The first 9 rows are patterns. Each new row is the sum of 2 different patterns, raised or lowered, with some noise. Before adding, each is slid sideways (what falls off one end comes back at the other) and multiplied by a number that may be negative. Names go in the order of the patterns.
Known rows, each followed by the names of its patterns:
[  9   5   6  15 -20  -6   3 -13   2  -4   2 -20  13  20 -18  17 -23 -10
   1 -17   8   9  12  -5   2   6   0 -22  13  -7 -22] => M
[-22   1  -8   6 -13 -20 -11  -7  18  -9   6  -9 -15 -19 -10   9 -15 -19
  19  -9 -16 -22   6  -4  11  19 -11  17  -1  16  15] => X
[ 16 -10  12  -5  21  19  -8  10  17  11 -14  17  19 -13 -21   0 -23   5
  15 -17  -8  12  14   5  14  -6  17  -8  20  -9  11] => P
[ 16  -3   0 -15   2  22  14  -5 -11 -10  22 -14  -1   0  17   6  21   3
 -14  16 -22  22   3 -16  -6  -4 -22   2  16  21 -17] => A
[ 20  -5  11 -19 -11  -4   3   6   5  -3  -7 -19   8  15 -13  -2  22  20
 -12  14  -3  -6   1  21 -21 -20  16  -9 -11  15  -5] => H
[  8 -18  10 -12   3 -10 -10  20 -17   8   4 -18  -6  -9  12  15   2 -10
  15   0 -20  -3 -19 -19   5   6  15  -1  -2  23  19] => Y
[  3  -4  19  -3   6 -10  -7  -7  -9 -10  14  -5 -14   8 -19  -8 -10   2
  -4  12  19 -16  13  -9  14  18 -18 -11 -16  -1  21] => Z
[-13  15 -22  -3  10  22   8   9  -7 -23  10   4 -18 -22 -18   8   3 -13
   9   9 -18  -8  10   5  -4 -20 -10   1   9   8 -13] => J
[-12  -1  -7 -20  22  19  -5   9 -20  16  -3 -13  14 -15   8  11  -8  16
 -20  19  12   8 -18 -16   4   8   0  17  -9 -13  -4] => T

New rows. What belongs after each?
[-17  32  27  13  11   3   8  13  43  12 -22  23  17  21  10 -12  17   1
  46   1  29  16  -8   5  -2  42  14 -12  39  19   9] => X P
[-10  -4   6   9 -11  -2  22  -5 -16  -3  21  22 -15   3  26 -14 -38  -9
 -42 -13  15 -15   0   6   4  26  27  -1  -4  -1   3] => P Y
[-15  -6  -2   0 -36 -13 -34   7  17 -31  12 -14  -7  -9   9   6  -6 -31
 -26 -49   9 -13 -20 -18  10  -4 -26 -13 -17   8 -12] => P A
[-23  -7   3  -3 -24 -15  -8  14  20  30 -24  29 -13  16 -26   9  35   3
   4 -21  11  37 -24   4  16  24  -9  31  19 -31  -4] => P A
[-16  21   9 -17   6  -3 -21 -14 -21  -3 -12  25 -19 -14  20   5  15 -23
 -20  12 -16 -25   4  13 -24 -22  10  26   3  18  -7] => P J
[ 23 -10 -43 -27 -12 -41  -3  -3  19 -16 -31  -8  12  13 -18 -23  -7  -5
 -16 -38   4 -46  -4   4 -39   5 -35  -1  16  -3 -19] => A Y
[-30   8 -21 -28 -27 -60   2 -39 -55 -49 -24  -2 -27 -47 -21 -35 -34 -22
 -18 -10 -30 -41 -20 -48 -38 -16 -43 -17 -29 -43 -19] => J T
[ 29  -3 -16  11  19  -7   0   2   1   7  10  32  11   7  19  23  18   3
  30 -11   2  14 -14  23   6  35  21   2  -1 -17  33] => Y J
[-10  12  28 -10  30  -4  36  24  18   9  -7  42   9  32  10  13  10  -7
 -12   1  14  37   3  48   9  13  23  33  41  12  18] => A Y
[  5  14   2 -10 -19  -6  -7 -12  13 -16 -33   2  28  -5   8 -31 -13 -15
  -5  19  14  17  -9   6  19 -22 -36  17 -18  -1  -7] => M T
[-24  -8 -24  -2   3  -8 -20 -19   1   6 -10 -12 -19 -12  -9  20 -11 -26
  25 -24  -2 -19  -9 -13  -1  -3 -16  19  11  -6  23] => X A
[ -6  -4  -3 -18   8 -28 -16   7  -8 -34  -1  29 -31  -7   0  12  -1  10
   3  -5  32   3  -8  -5  -3 -27  13 -20 -12 -10  15] => M P
[-39  -8  -9 -15 -31  -9 -14 -29 -48 -23 -43  13  -6 -24 -13 -25 -24 -19
  -2 -21 -47 -20 -21   4 -30 -39   3 -44 -27 -30 -19] => M H
[ -8 -25  -8 -11  -3 -27 -36 -10  -1 -38 -44   0 -41 -14 -17 -14 -38  18
  17 -42   5 -10 -22   1 -49 -20 -36  -1  10  -8 -21] => H Z
[  7 -10 -19  17 -20 -46 -23 -23  -7 -28   0 -17 -33  10 -16 -20   5 -32
  14 -40 -10 -30   7   9 -24 -16 -17 -14   9  -4  -3] => P T
[ 17  -2   6  11  17   9   7   3   7  -8  23   1   2   2  20  31   9 -12
   6 -17   1  26  18  29  10  15  46   6  -3   1  10] => Y T
[ 20  -3   8 -10   4  33  17  19  18  11  29 -12   5   5 -11  43 -13  30
  27  -8  35  -7 -10  12  -4  23  -9  -6  18  18  27] => M T
[  7 -29  -3 -29 -13 -32  10 -50 -31   4 -44 -26 -18 -10   7 -38 -11 -23
 -28 -42 -12  -4 -35 -50 -30 -62 -13  -2 -46 -35   7] => P H
[23 59 24 36 25 31 23 22 15 55 57 35 40 14 35 37 36 35 22 58 56 20 54 15
 48 44 52  4 11 46 31] => H T
[ 13   9  23   2   5  28  -4   9  28  25 -20 -23   3  -5  10  30 -13 -11
   5  10   7   7 -18  35  11  19   7  -2  31  -5   0] => P T
[  4  35  22  15  12 -18  43 -13   9  26  29  21  15  -4   1  30 -23  27
  30  -4  23  25 -16   4  10  23   0   1 -16  -1  13] => A Y
[44  2 17 20 -6 44 26 26 41 23 35 27 30 16 14 32 22 49 37 23 39 11  4 28
 19 28  9 14 54 20 43] => M Z
[ 10  12   0   7  35  -9  18   6  25  13   5  -2  10  17  25   3  -4  42
 -24  33  29 -15   1   4 -23  32  30  28   3  17  10] => M A
[ -1 -41 -46 -37 -33 -14 -29 -19 -39  -1 -17 -15 -19 -45 -39 -28  -4 -34
 -35 -34 -27   1 -45 -32 -30 -47 -27 -44 -14 -22 -48] => X T
[  7 -16  28   4  -5 -10  26  11 -13  19 -15  -9  -6 -29  13 -19 -25  10
  19  -7 -20  25  41  15  31 -16   0  15  21   1   9] => X P
[-21  -3 -45 -50 -48 -28 -46 -35 -27 -32 -24 -31 -59 -14 -44 -34 -47 -38
 -27 -23 -36 -39 -48 -31 -22 -66  -7 -55 -53 -10 -21] => M A
[-26 -22  24 -15 -11   0  25  12  19   2 -22  15  -5  -4   1  11  -9  -4
  -4  17 -32   5   4   3  -2  -7  -6 -36 -10 -10  -5] => X P
[ 53  40  15  12  12   6  32  18  48   3  15  20  12   8  -3  41  -9  11
  29  13 -11  31  52  -6  16  41  27  28  23  20  -1] => P H
[  8  22  -2  32  11 -30  13 -17  25   3 -29  -8  -3 -13  10   6  11   0
  -5  -7   5   6   5  24  11 -22  -4  -7   5 -35 -15] => A J
[ 16   4  10  -3   4  -8  -6   1  -8 -15 -29  15  16 -25 -13  -1 -36  -6
  15 -12 -15 -11  -1  -1  12  -2  -2 -24  24 -32   1] => P J
[-21  -7  29   6 -24  -2  10   3   0  18 -21  19  16   7  34 -26   2  12
  15  -4   4  -5 -11   3  10   2   2  -6   4  -8  -6] => X A
[-36  12   1 -40 -29 -19  -6 -13  18   5  -8  17 -26   9 -26  -7  24   9
  -3 -26 -31  12  -8 -21  -7  25   3  28  14 -26   2] => A Y
[ -2 -26 -12  -9 -37 -23 -37 -27 -31 -32  -7 -42  -6 -15 -53 -13 -41 -44
 -23 -25 -15  -3   3 -34 -29 -32 -23 -47 -33 -46 -56] => M Y
[ -9  -6  17   3   2  37  11  11  -7   6  18  -4  12   4   3  38  12  22
  16  -5  30  -7  -6  26   4  19 -18  -3  14  34  17] => J T
[ 20  -3  22   8 -33 -21  -3 -38   0   1  -8  -6  12  15   8  -8  -2  17
 -15  29  -6  12   0  -6  -7 -29  25  -5  -5 -10  -8] => P Z
[ 26 -12  -1  37  28   9 -28   2  -1  14   6 -10  10   2  -4   9   0  20
   4  27  12 -13   7  19  -8 -28 -11   2  -4   2  16] => Y J
[ 11  -5 -25 -27  -4 -17   1  24 -20  -2  -1  -5   4 -33   0 -16  11   3
 -33   2 -13  26   5 -16 -19 -31 -22   7  13 -19   0] => X Z
[ 44  -9  41  38   0  40   3  26  15  14  21  20  26  16  16  30  23  -9
   7 -13   4  45  10   1  32  21  22  22  26  17 -13] => M P
[ -9 -47 -24  21   2 -36 -17 -11 -14 -16  11  -1  19 -16  -9  -4  -4 -26
 -16  -4 -11 -23  -3 -18  -4  -6 -23   3 -19 -42 -25] => X A
[17  9 16 27 22 -3 25 42 17 38 -8 50 36  5 -6 -7 -1 32 35  3 58 -3 25 23
 19 14 31  8 20 -1 24] => A Z
[  5 -21  15  31  -4  42 -16  13  37  -3   1  31   0   8 -20  24   0   3
  21  22   1  -1 -15  28   6   7 -14  34  23  12 -11] => A T
[ 35  31   5   9   7  22  -6   8  -9 -28  39  12   4   6 -27  42  11   0
  16   4  29  26   5  11   0  19  31  27  12   2   2] => X T
[  4  -2 -24 -32 -24 -16 -38  -6 -37 -28   2 -27   2  -5 -33  -5 -15 -34
 -13 -12 -12 -26 -19 -14 -46  -2 -17 -19 -36 -41 -14] => M Z
[-38 -42 -23 -47 -24 -12 -16 -28 -32 -40 -40 -44 -58 -35 -22 -39 -26 -32
 -20 -11 -21 -33 -60 -15 -34 -47 -24 -40 -22 -72 -40] => Y J
[-22   3  -8  -6  15 -10  22 -19   9  28  30  15  -2   5 -21  17  18   9
  -7 -16  22  24 -28  17  22  15 -11  12  -3 -23  -1] => X J
[-15   2 -35 -37  20 -25 -33  11 -33  -3 -24   1 -27 -14   0 -20   5 -11
  -3  -2 -45 -16 -11 -21  10  12   0  -8  -2  -7 -27] => H Z
[ 10 -27  -1 -17  -6 -17  25   4 -14   2 -22 -10  -5   8   8   1   0  -5
   5 -24  -8  19 -25  -9  -6  -5  -3  14  11  -2   1] => H Z
[ -2 -15  17  14 -14  -8 -19 -14   5  -5   4 -14 -13   2 -22  13   7 -27
   8 -15 -30  -1  11  -9  18  20  -5  14  17   5  -5] => M X
[-11  35 -31 -20  19 -15   0  24   9  19   2  13 -11 -19   9   5  -5  10
   6   1  -4  -1  14   0  -4  28  24  -5   5  11  14] => M H
[ 4 33 45  8 44  4 26 34 -3 13  1  4 57 38 15 44  5 39 12  2 28 -1 19 43
  5 20 14 18 25 21 13] => Z T
[ 34 -13  -8  25  -3  -8 -19  10  -6  -3  28 -11 -26  21  39  -1   7   7
 -10  -3  -9  17  -5  35  14  18  17 -14 -13   8   4] => H T
[-30 -15  12 -37 -24 -13  23 -14  22 -11 -15  13 -42  20 -12 -21   2 -12
 -17 -20  -4   7 -14  -8 -11   4 -21   9  26  -5 -20] => A Y
[-20 -29  -7 -23  -1 -18 -23 -11 -20 -11  -5  -5 -36 -26   0 -46 -15  -3
 -30  -8 -17 -29 -45   2  -3 -37 -15   6 -37 -11 -17] => M H
[ 12   7 -18  12  14  23 -12 -13  28  34  32   4 -19  -4  29   9  -4  23
  17   4 -10   7   9   2  35  10  -2  45  36  32  -4] => Z J
[-33   1   0 -19   8 -34   9  13   9  -8  26   7 -11 -20   0 -18  -8   0
  21   8 -17 -21  13  23  -6 -18  25  11  -9 -16 -19] => X A
[  9  -3   4  -8  14   6   0  25  11  18 -20  -2  25  -2   6   8  30 -11
  -7   9   8  25  19  10 -15   6  29   9   9   8 -20] => P Z
[-12  -2 -21 -51 -14 -38 -11  10 -15 -38  27   6 -27 -16 -11 -37 -15 -41
   1 -32 -10   1 -32 -22 -28 -16 -21  -2  22 -35 -16] => H Z
[ 26   4 -15  22   3  26 -20  16  -4 -36  13  -8   5 -35  -7  35 -17 -16
 -12 -10  17  21 -13 -34  13   2   7  19   6  17 -25] => X P
[-28 -13  13 -39 -12  -5 -22 -18 -36 -10  -1  -5 -14 -15 -22 -23 -32 -29
 -13  10  -4   5 -22 -29  11   2 -19 -41 -17 -19 -12] => Y J
[ 14 -33  -7  19  -2  -1 -30  -2  16   3 -21   0 -18  -2   9  -1   6 -44
  12  -4  27   8  19   6 -23 -32   9 -15  -1  -8  16] => M A
[  4  -1  37 -23   1  10  -2   4   3  10  18  15  28 -25  -1  11  10  -2
  17  12 -17 -33   6  -5  -6  14  16  12  -5  30   4] => P H
[  1 -19  -5  19   6  27  11  14  15 -18  29  14  -3  27  32  34 -11  11
   3  11  -2  31   7  -8  34  15  -1  15  -7  30  11] => H Y
[-20 -23  -7 -55 -31 -43 -16   0 -17 -15 -17 -38  12   9  -6 -22  -8 -24
   3 -47 -45   5 -40   8 -27 -33  -9 -40   2 -10 -30] => Y T
[  6   4  13  -8 -20  35 -12  14  22  -9  16  -5   1  -9  23  25 -11  19
  18   6  29  11  -6 -13   1  13  27   9  20  15  13] => M Z
[  8   0   2 -11 -11  12 -15  20   5 -22   2 -17  11   4  12  -6  28  21
 -20  10 -15  -1  23  -3   8  -8   2  38  21   6   4] => Y Z
[ 15  -7  35  29 -14   0  42   9  20  10   8   0  43  44  -3  15  40  -6
  24   8  38  17  47  27   6  27  18   1   3  12  38] => H J
[  0   8  14  21  15  24  14   7  24 -16  12  18  27  16  17  21   6 -19
  25  25 -18  17  36  31  19   7   6  14   3  34 -10] => M H
[ 12  -6 -33   8  -4   0 -17   8 -10  -6 -13 -21 -27   5  -4 -23 -31   3
  -4   7  15 -14   1 -20   5 -19   5  17 -27 -12  -8] => P H
[ 16   4 -17   3   1 -17  -4  23  -6 -16  -8 -10 -22 -14  18 -29  -7  20
 -23 -22  28  34 -10  14   0 -39  12 -17 -13 -29   0] => H J
[ 14  -8   2  -9 -12  18  26   0  15 -21   4  26   2   5  39   3   8   4
  18 -13  -4   8  15 -15 -30 -18  23  -2  20 -13  22] => A Y
[ 13 -21  26  28 -28 -30 -15 -24  21  16 -21   9   7  11  -5   3 -14   5
 -22  25 -18  -4  21 -24   4 -15  17   9   0  23   0] => P Z
[-17  17  -4   6  22 -17 -29 -41   3 -23 -27 -27  -4   4 -36 -10 -10   7
   3 -39  18 -14 -15 -12 -11 -24 -24 -14 -26  16 -41] => A Y
[ -5   8   4 -15  35  -5  -1 -11  -2  -6  -3  33  10 -21  12  14  15  -7
  -2  25   0   2   4   0  32 -11   9  16   1  -4  23] => A T
[-35  15  14 -20 -12 -25   0 -32 -28 -14 -43   0   0  -7   0 -33  22  12
  -2 -46 -16 -16  -5 -21  -3  -2 -36 -14 -19 -24 -23] => Y T
[-15 -31 -14  24 -11  11  44  13  12  14  16  11 -13  22 -24  -8   5 -19
 -15  16  17  14   4   4 -25 -26  -8  13  -7 -11  13] => X H
[ -2 -27  12 -11   9 -23  -3  12  -9  13   4 -15   3 -13 -21   3 -15  10
  -3   3 -10  15   3  -9  20 -22  10   4  -2  -2   9] => M Z
[ 16 -10 -21 -19 -28   7 -10 -17  -2  -3 -28 -46 -15 -29  -4 -12 -39 -11
  -3  -1  -4  -7 -27 -14 -11  -7   5   9 -26 -30   3] => P J
[18  5 37 15 37 29 12 12 15 -8 37  2 31 25 38 30 44  7 14 37 -5 51 29 19
 10 21 -5  0 45 29 14] => A Z
[  1  -1  19  15  -3   5  23 -24   9  25  15  28  18  14 -14  20  -3 -23
   5 -20  19  -5 -21  31  25   3  -1  -5   6   9 -28] => Z J
[ 31 -22  -7 -25  11   5   1  -8  -2 -20  -1  -3   4  14  -9   3  28  -9
 -25  11 -15  13 -14  11 -11 -28  20 -16 -25  13 -16] => H T
